The first 5 rows are patterns. Each new row is the sum of 2 different patterns, raised or lowered, with some noise. Before adding, each is slid sideways (what falls off one end comes back at the other) and multiplied by a number that may be negative. Names go in the order of the patterns.
Some rows, each with the names of its patterns after it:
-1.34  -0.45  -0.77  -0.02  +0.30  +0.12  +0.21  -1.57  -1.91  +0.34  -0.05  +0.00  -0.04  +0.95  -2.91  -0.61  +0.12  +0.19  -0.87  +0.12  +0.52  -0.46  +0.23  +0.24  +0.39  -1.42  +0.00  -0.39  -0.02  -0.31  -1.03  -0.53  -0.74  -1.04  -0.02  -0.01  +2.06  -0.24  -0.77  +0.73  +0.53 | j_780
+0.78  -0.21  +0.06  -1.18  -0.59  -0.34  +0.17  +1.45  +1.94  +0.60  +0.54  +0.42  +0.22  -1.38  -0.87  -0.25  -0.01  +0.16  -1.35  -0.95  +0.02  -1.21  -2.90  +2.09  -0.70  +0.34  -2.52  +0.12  +2.05  -0.98  +0.31  -1.23  +0.66  -0.15  +0.02  -0.89  +0.07  -0.47  +0.27  -0.93  +1.95 | j_838
+0.57  +0.22  -0.75  +0.89  -0.85  -2.91  +2.91  +0.18  -0.01  -0.62  -0.74  -0.01  -0.31  -0.96  +0.17  -1.73  -0.31  +0.67  -0.70  +1.25  -0.98  -0.08  -0.73  +2.90  +0.94  +0.52  +2.02  +0.34  -2.91  +0.23  +1.01  +0.25  -0.42  -1.91  -0.90  -1.34  -0.56  -0.13  -0.47  -0.10  +0.88 | j_956
+0.77  +0.38  -0.55  +0.21  +0.10  +2.84  -0.10  -0.38  +0.74  +1.56  +1.76  +0.07  -1.38  -0.36  +0.46  -0.51  +0.84  -0.18  +0.20  +2.51  -0.06  +0.03  +0.55  +0.74  +1.36  -0.55  +0.82  -0.60  +0.93  -0.49  -0.30  +1.67  -0.01  -1.88  -0.07  +1.36  +0.85  -0.12  +0.29  -0.47  +0.13 | j_364
-2.83  -1.69  -0.22  -1.10  +0.35  -2.13  -1.36  -0.02  -0.16  -0.34  -0.05  -0.79  +0.00  -0.05  -0.27  -0.09  +0.31  +0.49  -0.28  -2.91  -0.52  +0.06  -1.15  -1.03  +0.76  +0.52  +0.05  -0.97  +0.54  -1.00  +1.58  -1.39  -2.37  +2.11  +0.59  +2.26  -0.51  +0.21  +0.83  -0.31  +0.24 | j_297

New rows, each followed by the names of its patterns:
+0.35  +0.32  +0.69  +1.28  -2.20  +0.37  -0.18  +0.65  +0.44  +0.45  +1.96  -0.28  +0.92  +0.32  +3.16  +0.20  +1.06  +1.68  +0.99  -1.46  -0.03  +1.14  +0.42  -0.22  -0.72  +0.00  +1.45  +0.18  +0.09  +0.96  +1.08  +0.38  +0.89  +0.29  +0.15  +1.61  +0.24  -1.10  +1.48  -0.66  +1.04 | j_780 j_956
+3.40  +2.20  +3.45  +2.19  +1.77  +1.96  +3.44  +1.33  +1.91  +1.92  +2.88  +2.10  +3.04  +4.68  +0.91  +2.02  +2.15  +0.53  +2.66  +2.88  +1.50  +2.22  +3.11  +3.68  +2.88  +1.56  +2.12  +1.17  +2.48  +3.53  +4.25  -0.34  +1.43  +1.60  +0.56  +1.03  +6.54  +2.48  +1.24  +1.76  +3.15 | j_780 j_956
-2.49  -1.06  -0.35  -2.12  -0.28  -0.53  -1.14  +1.17  -0.77  -0.52  -1.85  -0.42  -0.28  -1.56  -0.54  -2.18  -0.58  -2.09  -2.03  +0.29  -0.90  -0.40  -1.22  -0.63  +0.45  -0.62  -1.83  -1.66  -1.58  -0.48  -0.28  -1.23  -0.61  -2.36  -0.55  -0.67  -1.35  -0.42  +0.16  +1.28  -3.68 | j_780 j_364
-1.91  -2.80  -0.12  -0.39  -0.62  -0.47  +0.87  -2.73  -1.22  -2.78  -0.64  -1.11  -1.21  -0.87  -0.26  +0.47  -0.01  -0.66  -1.34  -1.21  +0.69  -1.47  -2.63  +0.47  -0.40  +0.84  -1.74  -0.16  +0.46  +1.39  -0.47  -3.55  -1.16  -0.05  -2.58  -0.52  -3.02  -1.59  -0.10  -0.45  -0.38 | j_780 j_297
-1.76  -0.32  +0.94  -1.37  -0.54  +1.07  -1.48  +0.55  -0.02  -0.81  -0.61  -1.35  +1.79  +1.17  +0.00  -0.73  +0.27  +0.18  -2.30  +2.58  +1.83  -0.19  -1.31  -0.14  -0.20  -0.76  +0.74  -0.44  -0.78  -0.85  +1.57  -0.30  +0.09  -2.37  +0.26  +1.10  -0.38  -0.67  -0.39  -0.05  +0.95 | j_780 j_364
+0.20  -1.46  +2.33  +1.64  +1.22  -0.09  +0.64  +0.61  +0.50  +2.67  +1.28  +0.11  +1.06  -0.33  -0.15  +0.25  +0.66  +1.15  +0.75  +0.35  +1.29  -0.73  -0.72  -0.02  +0.29  +0.91  +0.69  +2.24  +1.96  +0.70  +0.61  -1.33  +1.70  +1.80  -0.16  +1.08  +3.88  -0.86  +1.62  +0.24  +2.31 | j_780 j_838
+0.99  -2.47  -1.04  -1.26  +0.67  -0.51  -1.21  -0.31  +0.42  +2.50  +0.79  +0.47  +2.59  -2.23  +1.66  +0.33  +1.45  -0.46  -1.67  +0.31  -0.12  +0.26  -0.86  -0.30  -0.53  -0.21  -0.92  +0.11  +1.43  +0.68  -1.98  -0.11  +0.49  -1.13  -0.10  -0.10  +0.53  -1.03  -0.64  -3.08  +0.23 | j_838 j_297
-3.02  -2.72  -2.42  -4.70  -2.73  -2.37  -3.87  -2.63  -1.48  -2.59  -2.50  -2.27  -2.86  -2.32  -1.56  -1.67  -3.12  -5.19  -2.88  -0.41  -3.59  -3.69  -0.96  -0.68  -1.24  -3.32  -2.82  -3.49  -0.41  -4.02  -4.05  -0.41  -1.68  +1.69  -2.89  -2.16  -1.22  -2.16  -1.15  -5.67  -3.55 | j_364 j_297
+1.29  +1.54  -0.33  -0.65  -0.04  -0.02  -1.04  +2.74  +0.87  +0.44  -0.45  -2.01  -0.78  -0.30  -0.67  -1.19  +0.53  +0.20  +1.43  -0.86  +0.82  -0.91  +1.70  -0.40  -1.68  +2.82  +1.51  +2.19  -0.38  -1.72  +0.96  +0.46  -0.53  -3.23  -0.43  +0.30  -0.35  +0.32  -2.33  -1.42  -0.13 | j_780 j_297
+0.20  -0.59  -0.66  -1.28  -1.09  -1.20  -4.18  +2.01  -1.15  +0.23  -4.97  -1.23  +1.00  -2.94  -0.60  +0.25  -0.13  -1.48  -0.91  -1.13  +0.80  -0.43  +0.62  -1.01  +1.24  +0.38  -0.80  -1.33  -2.14  -1.38  -0.33  -1.06  +1.31  +3.29  -2.05  -0.26  -0.17  -0.02  -1.37  -1.31  -0.63 | j_838 j_956
+0.47  -2.83  -1.55  -1.16  -1.16  -0.75  +2.07  -0.76  -1.12  -0.03  +0.23  +1.60  +1.02  +0.74  -0.10  -1.86  +0.04  +0.05  -1.65  -1.29  +0.16  +0.47  -0.65  +0.20  +1.62  -2.89  -0.63  +0.47  +1.36  -0.20  -0.49  -0.41  +0.42  -1.39  +2.97  +0.05  -1.17  -0.14  -0.86  +0.04  -0.76 | j_780 j_956
+1.11  +2.20  +2.19  +0.73  -0.30  +0.18  +1.42  +0.64  +1.22  +0.26  -0.86  +3.11  +0.95  -0.16  +0.51  +2.01  +2.00  +0.38  +1.27  -0.36  +1.20  -0.26  +1.08  +3.38  +0.13  -1.39  +0.36  +1.78  +0.58  +2.24  +1.14  -0.22  +0.43  +1.62  +0.75  -0.52  +0.99  +0.36  +3.10  +0.09  +0.84 | j_780 j_364
-0.54  -1.51  +0.76  +0.23  -0.18  +0.23  -0.44  +1.19  +1.91  +0.87  +0.41  -0.70  +3.03  +1.62  +0.51  +0.11  -0.06  -0.14  +0.50  +1.05  +1.26  +0.02  +0.03  -0.36  -0.51  -0.53  +5.02  +1.02  -0.27  +0.99  +1.58  -0.92  -0.87  +0.21  +0.82  -0.73  +0.76  -0.58  +1.17  +2.57  -2.23 | j_780 j_297
+0.71  -1.65  -1.83  -1.73  -0.01  +0.26  -0.60  -0.31  -4.11  -0.57  +1.13  +0.49  -1.10  +0.51  -0.07  -0.21  +0.01  -1.71  +0.41  -1.31  -0.50  -1.01  -1.03  +0.03  -1.51  -0.07  -1.39  -0.59  +0.32  -1.18  +2.04  +1.16  -0.70  -0.28  -0.01  -0.96  -0.53  -0.31  -0.06  -0.14  +0.02 | j_780 j_364
+1.73  -0.28  +2.46  -1.06  -0.71  +5.25  -0.48  +0.30  -1.49  +0.58  +0.71  -0.04  +0.34  +0.83  +1.61  +1.85  +1.63  +1.25  +1.73  +1.60  +1.95  +0.24  +3.50  +1.83  +1.22  +3.27  +1.18  -1.58  +1.24  +1.85  +0.82  +0.08  -0.59  +2.36  +0.05  +0.39  +1.65  +1.29  +0.05  +1.09  +1.38 | j_956 j_297
-0.35  -0.64  -3.20  +2.63  -1.14  -0.10  -1.17  +0.05  +0.60  -1.05  +1.20  -0.57  +0.33  -0.04  -0.35  -0.79  +0.47  -0.29  -0.27  -0.78  +1.90  +2.61  -0.37  -0.31  -0.61  +0.56  +0.95  +0.08  +0.29  +1.42  +0.76  +0.21  +0.95  +0.02  -1.18  +1.00  -0.39  -0.13  +0.37  -0.90  +0.00 | j_838 j_364
+0.86  -1.93  +1.38  +1.08  +0.05  +2.26  +1.70  +1.00  +1.73  +1.17  +1.49  +0.00  +1.07  +1.56  +3.16  -0.16  +0.27  +1.98  +0.68  -2.04  +3.25  +2.43  +1.18  +0.22  +1.47  -0.10  +0.17  +1.70  +0.63  -0.08  +0.32  +2.15  +3.02  +0.79  +0.24  +1.48  +2.98  +2.55  +1.41  +0.55  +0.25 | j_780 j_364
+1.67  -0.82  +1.62  +0.98  -0.88  +2.23  -1.63  +0.09  -1.14  +0.64  +0.30  +0.17  +0.35  +1.21  +2.95  +1.19  +0.92  +0.14  +0.70  +1.98  +1.92  -2.14  -0.45  +0.10  -1.26  +0.64  +2.35  -0.02  -0.33  +0.12  +0.19  +1.38  +1.07  +3.71  +1.07  +0.16  +1.54  +1.17  -1.11  -0.69  -0.03 | j_956 j_297
+0.26  +0.65  +1.11  +0.97  +0.82  -0.20  -0.95  -2.85  -0.29  +0.17  -0.94  -0.66  +1.88  +0.80  +0.70  -0.08  -0.45  +0.92  +0.52  +1.23  +2.13  +1.68  -1.45  +0.39  -0.30  +0.94  +2.02  -1.05  +0.56  -0.61  +1.45  -0.65  -0.30  +0.30  +0.44  -0.23  -0.01  +0.80  +0.77  -0.98  -0.56 | j_780 j_838
+2.91  +2.43  +2.09  +2.76  +2.29  +1.27  +0.69  +0.99  +4.14  +1.46  +1.35  +1.31  +2.34  +3.27  +0.65  -2.10  +2.84  +1.41  +1.18  +0.39  +1.50  +3.39  +3.24  +1.66  +0.66  +2.61  +2.03  +2.89  +0.43  +2.44  +0.69  +2.67  +0.37  +2.70  +3.74  +1.38  -0.36  +0.61  +2.48  +2.37  +1.56 | j_838 j_364
+1.53  -0.66  -1.30  -0.03  +0.92  +2.45  +0.93  -0.04  +0.99  -0.28  +2.09  +2.09  -2.23  +0.63  +0.67  +0.20  -0.97  +1.67  +1.72  -0.19  +1.04  +0.43  +0.90  +0.53  -0.63  +0.50  +2.23  +0.33  +0.44  -0.26  +1.22  +0.32  +1.09  +1.25  +0.31  +0.88  +2.00  +0.55  +0.66  -3.90  +0.83 | j_780 j_364
